Every row belongs to one group in each of 4 separate groupings. Each group adds its own fixed numbers to the row, and there is some noise. The rows also spread widely along 17 directions, which tell nothing about the answers.
In the rows, zero is written as 128.
Some rows, each with its group in each grouping after it:
[156 126 135 174 152 130 133 149 110 124 125 107 114 119 120 145 128 155
 129 135 121 115 140 132 144 130 153 110 128 122 147 151 131  94 157 133
 110 136 122 123 133 124 125] : J33 (2) B dapaf
[144 157  97  81 126 103 141 164 138 129 184 152 162 140 140 129 147 146
 147 163 150 144 139 116  97  95 129 143 121 134  89 127 113 145 184 110
 146 101 102 141 152 105 156] : J118 (3) T bib
[160 112 106 160 109 147 161 143  76 151  76 180 113 159 133  81 161 139
 140 163 137  95 117 159  98  94 148  59 112 133 192 140 167  99 145 127
 150 209 181 132  92 159  93] : J982 (3) T tevor
[107 114 115 133 138 134 130 114 122 126 146 113 143 141 134 142 141 140
 132 106 139 128 136 135 147 128 157 105 138 160 119 112 141 141 144 115
  91 114 116 123 117 112 169] : J33 (0) B tevor
[137 152  84 126 160 117 146 150  73  83 151 141 124 152  73 144  99  77
  84  92 141  77 200 137 111 139 140 164 175 138 126 139 193  69 111 107
  79  64 128 101  94  95 163] : J982 (1) S bib
[110 150 155 113  96 153 126  54 121  82 163  80 171 147 115 102 157 173
 161  71 162 111  85  99 184 106 125 112 180 168 130  75 121 177 131 124
 110 124 167 121 139 157  73] : J118 (2) S Fefi
[122 155 125 160 188 141 130 147 125 149 167 119 131  87 156 149  96 147
 151 185 158 115 179 150 152  82 143 149 139 130  91 165 188 100 228 135
 191 117 105  97 144 109 150] : J118 (1) T Fefi
[134 152 112 121 141 114 138 150 124 122 112 163 156 144 116 122 136 131
 144 149 124 135 166 129 118 125 155 114 119 121 106 128 166 132 192 117
 114 125 128 131 145 105 123] : J118 (0) B dapaf
[130 116  92 220 116 131 180 104 104 137 159  77 156 125  67 176 145 160
 143  97 133 123  96  76 132  95 132  93 180 157 149 125 107  77 125 142
  95  87 168 131 163 186 126] : J118 (3) S dapaf
[137  98 118  48 115 112  84 128 160 107 110 162 156 157 180 117 137 158
 135 158 154 122  75 125 130  92 121 122 167 128  86 143  94 177 130 106
 147 146 127 138 153 161 117] : J118 (3) T tevor
[151 147 142 111 128 121 111 145 126 114 108 112 110 125 130 128 135 104
 131 116 126 118 130 125 132 147 138 150 147 123 130 129 124 135 134 109
  96 154 128 134 125 141 125] : J982 (0) S bib
[123 125  92 154 120 118 146 106  97 132 169 118 126 132 108 134 193 158
 162  88 134 108 108  99 101 103 134  96 105 160 146 116  92 169 146 107
  88 148 102 155 105 102 143] : J982 (2) B bib
[123 171  93 108 176 146 134 125 129 130 115 190 168 134 139  97 151  88
 171 166 159 144 178  91 105 114  96 159 151 111  78 163 191 131 194 124
 164 112 130 111 121 139 141] : J118 (3) S dapaf
[164  91 163 126 128 155  77  99 107 106  94 169 157 123 150 104 162 130
 146 122 102  92  99 110 162 136  97 124 162  99 152 158 109 163 114 137
  95 162 130 149 108 134  88] : J33 (1) T bib
[178 151  86 104 145 117 138 169 168  70  16 126  83 200 136  77 113 103
 117 144 179 126 107 110 129 194 126 132 134 138 101 165 152 133 106  89
 126 107 126  86 113 161 138] : J982 (0) T tevor
[122 177  98 140 143 130 146 132 135  57  92 126 138 187 153  36 107  70
 138 115 156 130 141  83  99 164 107 158 131 152  84 125 163  94  81 135
 134  83 145  87  83 130 165] : J118 (2) T bib
[158 124 111  89 149 166 130 156 113 131 112 177 165 148 106 156 154 144
  95 166 155 114 171 165 180 140 161 107 174 116 152 133 176 116 165 107
  89 113 147 130 110 146 144] : J118 (3) S dapaf
[117 153  95 252 143  97 155 141 107 107  63 120 130  96  63 125  82 110
 142 115  93 120 137  60 103 106 136 141 161 132 112 179 161  51 117 162
  90 118 170 116 131 148 113] : J982 (0) B tevor
[136 178 130 141 115 121 138 173 149 143 107 100 126 120 141 137 119 117
 150 153 116 140 142 130 140 146 163 128 116 135 112 124 138 133 203 117
 122 157 128 134 159 143 140] : J118 (0) S bib
[ 81  86 110 140 157 136 124  87 124 131 149 156 193 152 136  89 154 175
 130 118 150 170 133 151 109 100 179  58 110 165 106  89 147 139 159 130
  95 115 144 118 126  87 149] : J33 (0) S dapaf
[151 163  96 109  67  99 163 136 129 137 170 101 140 193 136 153 118  90
 126 137 114 104 137 106 178 148 124 121 138 142 117 126 135 115 177  95
 188  81 141 118 181 135 130] : J118 (3) B dapaf
[144  92 126  72 168 165 115 122  96 163 149 156 129 159 162 178 178  93
 123 137 149 132 182 171 137 143 139 113 163 103 134 137 172 122 171  99
 126 122 121 117 132 143 163] : J33 (0) B tevor
[101 139 107 119 132 131 146  88 124 199 172 130 131 104 154 111 184 132
 109 116 141 176 145 137 142 138 155 115  67 144 125 101 112 131 146 108
 163 138 126 142 123  59 164] : J118 (0) T tevor
[143 179 151  64 154 112 105 172 118  58  94 156 137 176 108 128 106  56
 132  95 111 150 213 133  59 194 147 163 177  93  81 112 184 101 165 103
  69  81 136  99 176 140 115] : J118 (3) T dapaf
[142 161 162 155 117 164 136 137 126 105 125  89 133  81 129  99 150 152
 151 115 148 166  85  92  91 104 132 156 167 133 140  85 102  93  58 151
  63 177 179 158  98 195 138] : J118 (1) S tevor
[ 74 154 118 150 127 115 125  90 147 125 152  89 163 141 137 139 107 103
 143 110 128 143 147  97 167 131 145 138 164 162  66 117 162 130 174 123
 146  88 149  93 163 131 152] : J982 (0) B Fefi
[ 85 123 134 113 182 148  87 114 144  81 103 138 170 145 165 102 123  91
 154 105 148 159 159 117  94 145 145 139 166 136  58 111 173 135 130 123
  71  92 121 103 116 140 184] : J118 (0) S tevor
[122 140 134  86 150 138 133 103  94 161 160 148 139 121 121 110 168 138
  93 110 152 150 185 180 136 136 178 114  99 125 139  91 157 125 161 105
 127 136 144 125 127  62 113] : J118 (0) S Fefi
[201 107  99  86 157 137 124 182 145  99  59 157 128 187 135 132 106 142
  79 194 173  90 135 164 213 163 150 107 161 115 132 179 172 116 143  93
 137  78 120  96 121 132 139] : J118 (0) T tevor
[102 104 118 107 135 125 105  90 109 134 121 136 132 140 122 121 145 110
  84  74 132 148 141 146 112 149 165 112 154 134 121 111 127 110  97 108
  95 132 165 117 134 128 122] : J982 (3) S Fefi
[155  93 119 133 101  81  96 112 166 110 105 135 159 153 148  99 143 146
 121 106  85 164  53  70 113 159 118 110 106 121  96 144  37 160  96 116
 100 115 118 155 181 107 116] : J33 (1) T dapaf
[ 84  94 157  96 138 145  71  73 167  83 142 111 176 147 214  51 129 130
 134 111 168 155  83 118 142 123 136 135 144 153  72  84 103 148  60 128
 116 117 136 120  97 128 172] : J118 (0) S dapaf
[126 158 121 122 102 144 142 127 132 121 102 132 155 152 147  96 157  99
 162 126 133 164 113  92  91 129 123 123 157 134 113 106 137 120 125 128
 118 149 178 131 136 196 128] : J118 (3) S tevor
[173 129 134 207 192 125 145 181 101 110 106  88  84  94  76 178 113 151
 158 125 140  97 163 134  94 118 161 122 136 115 147 165 149  79 182 125
  74 125  92 120 151 144 116] : J118 (0) S dapaf
[120 108 150 168 188 146  71 157 115 110  80 127 109 129 172 151 121  72
 151 112  85 116 180 146  98 187 160 113 141 107 106 163 158 117 182 121
  73 143  91 109 124 142 173] : J982 (2) T bib

New rows, each followed by its group in each grouping:
[119 137 133 198 157 124 112 139 108 127 132 102 127  96 127 147 104 146
 141 122 107  85 161 138 157 121 168 114 114 139 123 152 147 122 194 128
 109 134  96 124 133  91 132] : J118 (2) S Fefi
[134 145 124  55  93 120 125  98 149 162 205 125 165 111 135 138 168 184
  87 131 145 164  99 131 200 120 137 139 130 145 122 102  71 171 144 105
 148 125 135 153 153  80 133] : J33 (1) T bib
[134 161 117 179 121  95 116 109 139  84  64 132 151  98  73 112  99 125
 138 111 100 100 107  42 179 129 100 167 171 130 104 181 128 141 117 138
  99 107 144 127 131 119  86] : J982 (0) T tevor
[116 143 168 139 112 141 115 140 148  74 124  66 146 146 143 114 120 143
 153  91 134 146 106 129 132 155 171 115 150 173 116  67 112 147 121 128
  35 131 134 127 127 159 165] : J33 (0) S bib
[120 134  89 101 191 159 152 136  98 169 115 181 124 116 109 114 159 140
  63 142 177 178 198 186 117 141 180 114 118 128 138 126 186  73 137 115
 113 132 158 105  87  95 163] : J33 (3) S tevor
[161 127 124 116 143 154 127 152 129 117 134 138 137 145 148 117 152 156
 144 163 163  94 138 147 170 130 143 105 121 138 145 131 145 150 177 104
 124 125  98 129 102 118 146] : J118 (3) S dapaf
[106 113 130 128 157 112 109 172 106  82  83 129 107 154 149 112  80 117
 140 113 141 110 155 184  36 105 191 102 145 143  99 107 172  92 135 122
  74 168 132 109 130 153 135] : J118 (0) S tevor
[111 117 150 181 165 118  89 121 162 132 167  67 158 109 184 165 103  85
 175 125  96 155 132  78 138 142 118 158 152 127  57 159 105 117 175 142
 133  75  87 107 187 143 188] : J33 (0) S bib
[168 122 116 104  50  92 133 142 149 134 137 113 138 172 165  98 163 160
 132 130 117 126  49 114 130 138 139  86  85 150 141 108  35 169 121  97
 135 155 125 166 162 126 116] : J118 (3) T bib
[117 144 125 121 148 119 108 118 131 122 107 125 110 132 138 121 136 105
 108 106 122 149 148 119 125 166 147 140 135 117 103 136 129 113 122 113
 118 138 139 117 127 121 139] : J982 (2) B dapaf
[191 116 146 127 108 160 132 152  98 111 169  81 100 138 137 187 173 134
 158 115 141  28 120 139 181 139 115 124 158 141 192 132 102 158 139  86
  82 129  74 156 104 151 150] : J118 (3) T Fefi
[103 121  98 176 155 121 110 103 150 147  89 124 116 102 139 117 135 167
 127 132 133 128 103 111 166 132 149  97 104 150 110 170 111 156 165 119
 142 159 111 124 117 106 139] : J982 (2) T dapaf
[123 137 167 189 131 141 104 130 114 164 148 127 157  85 153 153 134  91
 167 147  65 149 156 100 123 128 130 137 147 101 122 147 134  92 187 151
 137 148 146 139 157 151 141] : J982 (3) T dapaf
[129 205  63 122 107 129 181 145 109 169 119 124  89 110  82 179 170  75
 129 122 142 114 161  85 123 128 107 175 174 139 137 152 153 117 143 101
 123 167 156 150 112 181 150] : J982 (3) B Fefi
[151 105 128 153 182 145 119 123 119  97 172 119 140 123 151  91 181 148
 148 121 163 155 112  84  88 120 111 146 119 126 117 129  90 115  76 132
  87  86  95 131  76 108 191] : J982 (2) B bib
[156 129 128  85 128 139 101 129 125 122 109 161 122 151 188  90 150  64
 134 152 131 112 129 115 132 142  95 165 139 108 120 155 142 132 102 109
 154 150 127 134  88 134 154] : J982 (0) T tevor
[149 167 167 134  70 124 110 135 112  83  84 131 165 172 144  81  77  39
 112 118  59  97 154 114 186 186 129 145 156 120 136 121 176  92 108 137
 114 122 185 115 126 124 104] : J33 (0) S tevor
[115  96 127 113 156 138 103  85 139 148  77  96  67  95 143 113 161 163
  85  85 171 146  91 148 158 155 155 123 124 137 138 134  76 139  65 114
 100 186 128 129 102 127 120] : J33 (0) B bib
[201 111 131 129 166 136 112 177 115  76  61 152 109 145 138  88 125 125
 105 149 146 114 117 122 101 149 120 144 151  87 141 173 116  73  61 132
  96 125 136 123  99 154 121] : J118 (2) T bib
[148 180 165 102 105 112 122 139  80 130 149 123  78 121 126 144 154  54
 170  86  86 116 180 121  54 144 121 167 138  95 143 116 135 114 160 106
 119 189 135 147 154 144  90] : J982 (3) B dapaf
[ 91 151 126  90  63 123 122 104 147 149 167 142 197 140 179  98 141 159
 156 161 121 135  92 131 179  78 144 100 123 173 107  93 124 194 192 131
 162 180 156 150 138 119 131] : J33 (0) T bib
[155 131 113  94 106 121 117 150 148 129  89 142 139 158 153 117 127 121
  99 156 126 127 117 129 180 163 144 121 140 116 118 148 117 123 129 110
 144 126 145 124 139 140 125] : J118 (3) B bib
[170 131 159 103 102 103 100 124 145 122 153 114 126 135 189  88 138 118
 136 154 117 160  69  85 118 108  97 165 136  93 107 144  68 109  90 132
 186 154 157 141 156 158 106] : J982 (2) B dapaf
[ 77 103 114 200 112 110 105  61  98 160 134 123 126  78 167 108 137 110
 158  86  88 100  82  76  96  69  99 131 132 136 113 159  75 118  84 153
 150 197 141 160 115 134 111] : J118 (2) T tevor
[134 139  96 135 113 106 155 119 112 130 142 149 183 152  87 119 114 142
  84 132 119 134 146 125 186 125 157 107 133 147 129 125 156 104 146 124
 118  78 163 116 141  74 122] : J33 (0) S tevor
[131 119 109 151  96 127 133 131 129 173 106 133 154 163 166 141 133  90
 118 159  93 120 138 136 186 153 158  90 120 128 126 140 147 114 173 116
 159 137 154 129 155 137 144] : J118 (0) B Fefi
[119 115 163 163 154 173  94 129 138 145 165  96 166  70 146 174 144 180
 128 139 128 117 142 142 222 141 167 117 147 143 139 127 113 134 168 131
  78 106  96 141 106 108 190] : J118 (3) T bib
[135 139 139 109 192 164 107  92 139 153 111 118  88  92 151 125 173 129
 120 128 174 173 134 120 149 154 118 157 150 101 117 161 127 122 133 118
 160 152 138 108 119 152 130] : J982 (2) T dapaf
[107 165 116 118 121  94 110  88 108 124 153  93  73 108 114 171 128 102
 152  66 115  59 139 104 149 124 109 159 150 141 116 159 115 176 177  93
 148 160  91 133 144 109  97] : J982 (2) T dapaf
[135 166  85 123 104  83 158 157 122 119 112 158 145 151 110  95 107 130
 131 154 131 116 134 125  98  85 149 120 114 143 110 131 152 120 164 119
 140 152 150 139 143 114 106] : J118 (0) S dapaf
[128 133 112 142 111 149 154 103 121 138 140 142 190 148 119 101 177 132
 127 127 129 162 127  96 152 131 130 113 139 145 131 103 140 121 113 137
  98 107 175 136 114 126 150] : J33 (0) B Fefi
[127 129 166 176 140 159 108  97 116  97  94 106 161 107 112 108 141 133
 160  98 125 114 125  98 161 133 134 125 166 128 135 120 144 134 127 143
  68 132 152 130 122 147  96] : J118 (0) S Fefi
[112 114 133 142 148 151 125 117 158 160 151  91 175 135 157 145 144 139
 116 137 135 196 128 131 175 160 171  97 136 149 102 106 124 117 167 128
 114  90 141 107 159 137 190] : J33 (0) S bib
[117 147 137 134 128 120  96 159 159 123  98 122 144 119 156 115 105 103
  81 144 103 152 158 133 180 186 182 150 115 131  96 126 139 113 118 114
  87 121 131 128 107  87 192] : J982 (0) B Fefi
[ 96 151 118 147 129 104 127  84 125 122 118 107 135  82  87  99 124 168
  85  71 130 172 102  97 133 122 149 143 138 144 116 123  82 106  78 146
  96 145 173 131 134 106  91] : J33 (2) S bib
[135 150  91 168 146 135 164 115  84 147 109 156  87  95 103  71 160 134
 123 128 164 102 142 127 104  95 128 131  96 140 171 148 144 102 106 124
 141 189 146 137  54 100 115] : J982 (3) S dapaf
[ 91 106  80 136 182 105  96 101  90 187 142 197 147  64  90 198 149  99
  82 111  91 109 200 127 149 116 142 155 152 102 112 190 146 121 162 111
  96 122 102 156 115  54 162] : J982 (0) T dapaf
[110 142  82 165 136 153 151 153 112 169 110 180 167 148 158 116 184  42
 147 145  94 192 167  88  38 157 128 117 128 125 111 126 159  79 126 129
  89 134 162 146  96 169 232] : J982 (3) T tevor
[153 144 109 142 131 128 151 133  89 159 160 159 123 103 121 126 154 124
 127 148 125 106 155 122 126  97 122 144 117 108 150 147 141  95 141 125
 152 153 133 154 111  98 123] : J118 (1) B dapaf
[162  80 107  93 180 150 112 142 125  93 186 124 149 163 141 186 160 103
 110 121 162 116 153 108 143 151 103 161 198 119 111 152 120 104  85 100
  71  22  79 119 107 139 225] : J33 (3) B dapaf
[ 87 167  95 112  91 144 136 104 127 109 105 140 177 141 113 139 147  96
 158 109 130  94 131  84 158 106 114 147 203 159 101 115 166 169 134 123
  81 145 166 150 107 181 142] : J118 (0) B Fefi
[117 146 101 142  45 132 146  98 131 115 103 115 185 194 123 104 163  83
 139  79  92 124  88  72 160 184 125  88 149 163 137  88 109 152 109 113
  79 112 176 143 136 167 135] : J118 (3) S bib
[118 169 106 136 152 135 131 141 149 132 100 110 128 103 130 135  92 123
 114 159 158 110 154 128 210 135 146 156 151 144 101 161 168 122 171 124
 149 120 126 107 117 124 151] : J118 (0) S bib
[143 110 132 185 152 136 127 133 128 134 149 121 160 102 131 139 113 176
 135 166 136 113 126 121 177  95 142 111 144 130 128 159 130  92 167 145
 150  97 126 118 143 121 130] : J118 (3) T dapaf
[148 193 109 129  73  84 151 161 112  85 149 125 128 120 106  87  94 118
 113 125 117  72 134  91 152 114 118 185 120 145 132 128 111 103  86 125
 124 119 129 152  91  73 122] : J118 (3) B bib
[142 127 125 171 121 116  92 140 137 121  81 139 143 116 168 114  86  49
 110 153  70  88 132  85 191 156 104 175 152 109 113 196 132  95  95 140
 130 133 128 137 103 126 155] : J33 (0) S dapaf
[152 141 115 102 132 102 106 146 160  77  77 125 104 141 149  91  67 129
  92 164 163  82 104 123 196 125 122 171 161 134 102 178 138 120  95 114
 168 127 129 104 105 127 124] : J982 (0) T dapaf
[100 132 112  99 161 132 102 156 167 106  79 152 166 154 149 146 122 125
 149 152 136 157 154 132 122 140 164 114 169 135  63 134 173 156 192 117
  75 129 124 117 143 164 178] : J33 (0) B dapaf
[130 149 144 150 150 158 157 150 151  91 176  47 143 161 134 131 159 157
 190 112 180 197 110 106  66 135 156 102 152 171 103  66 123 118 167 121
  77  81 134  94 157 200 188] : J982 (3) S bib
[135 152 125 172 162 124 141 145 138 122 112  75 101  87 105 162 109 171
 134 133 157 145 111 108 121  99 144 142 177 130 103 157 116  87 147 140
 126 135 147 110 171 188 111] : J118 (2) T Fefi
[158 113 169 169 163 121 110 121 104  88 123 123 150 118 108 128 147 133
 191  98 108 143 137  82  68 118 122 129 148  91 110 133 123 113 148 141
  75 100 121 128 175 136  84] : J118 (0) B tevor
[148 179 151 110 147 134 117 142 129 118 138 119 125 106 125 119 169 141
 174 123 135 160 136 106  98 129 133 147 125 118 116 119 117 165 186 116
  99 162 116 139 139 136 120] : J982 (2) S bib
[137  70 131 180 184 149 106  96 103 119  84 130 101 109 139  88 140 130
 114 101 154 113 117 124 110 133 129 118 137 112 145 163 110  76  58 137
 111 138 134 116  93 135 109] : J118 (3) S dapaf
[153 159  99  92 148 139 140 201 111 123 140 169 136 147 159 128 121  78
 144 188 153 105 179 145  85  98 126 162 157 117 110 147 180  93 166 119
 140 137 119 129 101 158 180] : J118 (3) S bib
[110 143 126 120 134 143 119 106 124 142 188 121 159 112 162 138 160 145
 165 133 139 118 128 117 154  95 124 129 139 143 111 125 119 165 185 125
 146 137 105 141 124 118 154] : J118 (2) T bib
[147 129 141 113 154 160 121 141 125  95 128 108 122 129 128 136 160 135
 142 108 168 127 136 127 117 146 136 136 165 131 134 110 125 127 112 108
  62 122 116 132 105 166 156] : J118 (3) S dapaf
[180 169  78 156 114 110 180 156  99 119 140 134 112 131 100 110 116  91
 112 147 136  79 139  79 150 114  81 182 138 134 152 179 138  71  90 125
 159  99 131 127  90 111 138] : J33 (3) S tevor
[103 121 112 116 116 137 137 108 125 151 188 105 139 106 143 150 156 189
 130 127 169 119 108 140 157  77 153 112 143 164 131 101 102 138 138 114
 127 150 128 149 115 132 155] : J118 (3) B dapaf
[111 111 120 171 149 111 111 118 148 115  99 104 155 104 110 135 113 178
  98 103 123 182  93  97 121 131 164 109 156 133  90 135  87  86  93 144
  80  97 159 121 164 145 132] : J118 (2) T tevor
[127 193  99 173 100 100 163 172 131 112 114 124 147 130  92 117 108 135
 154 141 108 131 140  96 112 121 157 120 119 160 116 123 152 123 187 121
  99 132 141 131 137 124 140] : J982 (3) S tevor
[119 181  76 168 151 120 177 126 123  99 153  91 116 126  70 133 119 156
 116 109 173 116 142  96 154 123 136 140 141 178 119 133 153 103 138 115
 118  77 126 101 101 106 164] : J982 (2) T dapaf
[114 108  87 105 130 116 123 132 144  93 120 109 117 181 148 133  97 133
  98 132 174  79 118 148 184 127 156 114 156 174 108 133 150 136 117  91
 128 106 116 101  94 125 178] : J982 (0) B dapaf
[123 132 122 163 162 156 148 117 162 177 155  95 153  95 140 153 211 178
 174 133 150 222 110  89 102 136 138 104 116 145 104 120  84 150 186 126
 103 123 116 138 170 155 179] : J33 (3) T Fefi
[121  96 118  66 154 148 119  87 129 138 181 108 112 134 168 104 165 195
  76 114 204 141  96 179 171 115 153 110 122 160 138 107  87 142  90 107
 151 137 122 113  95  94 152] : J33 (2) T bib
[152 102 144 101 140 122  89 107 130 136 132 155 151 127 155  88 157 149
 107 128 124 141 130 137 160 158 147 111  86 104 127 131  93 150 138 104
 134 120 106 136 137  59 107] : J118 (3) S dapaf
[202 125 149 156 145 149 129 115  85  42 107 157 162 171  94  63 181 121
 159  94 127  98 130  63 115 159  87 129 136  96 163 134 129 119  74 134
  57  74 127 135  87 109  93] : J118 (2) B dapaf
[100 181 111 141 110 115 123 140 180 176  98  94 111 108 178 123 128  94
 142 148 116 183 120 100 136 161 148 147 109 147  79 137 113 142 176 109
 165 177 140 127 155 161 166] : J982 (3) S Fefi
[119 113 106 113 128 103 104 108 141 111 170  88 123 112 133 157  99 167
  78 118 155  92  90 115 214 103 133 161 176 150 105 155  85 128  84 112
 136 100 116 123 111 110 154] : J982 (2) B bib
[123 121  67 116 150  80 131 130 146 101 127 132 148 140  80 141 101 172
  76 117 160 139 118 106 149 118 155 132 156 156  83 153 117 121 119 100
 106  53 122 106 148  94 144] : J982 (3) S tevor
[136 161 174  91 119 107  87 138 153  77 182 151 220 125 164  79 101 152
 147 170 108 168 119  98 140  86 124 168 150 115  70 113 120 137 154 152
 134 105 144 136 155 102 124] : J33 (2) S dapaf
[145 147 110 145 143 113 130 129 111 127 116 123 109 110 115 125 138 135
 126 118 136 107 131 113 130 120 133 139 124 125 126 156 118 127 139 118
 126 148 120 136 131 115 104] : J118 (2) S Fefi
[122 106 163 119 179 118  82 137 113 134 153 117 101  69 151 147  96 168
 132 149 150 116 141 180 122  60 170 143 148 117 111 148 138 115 169 127
 142 174 113 119 140 116 112] : J982 (0) S tevor
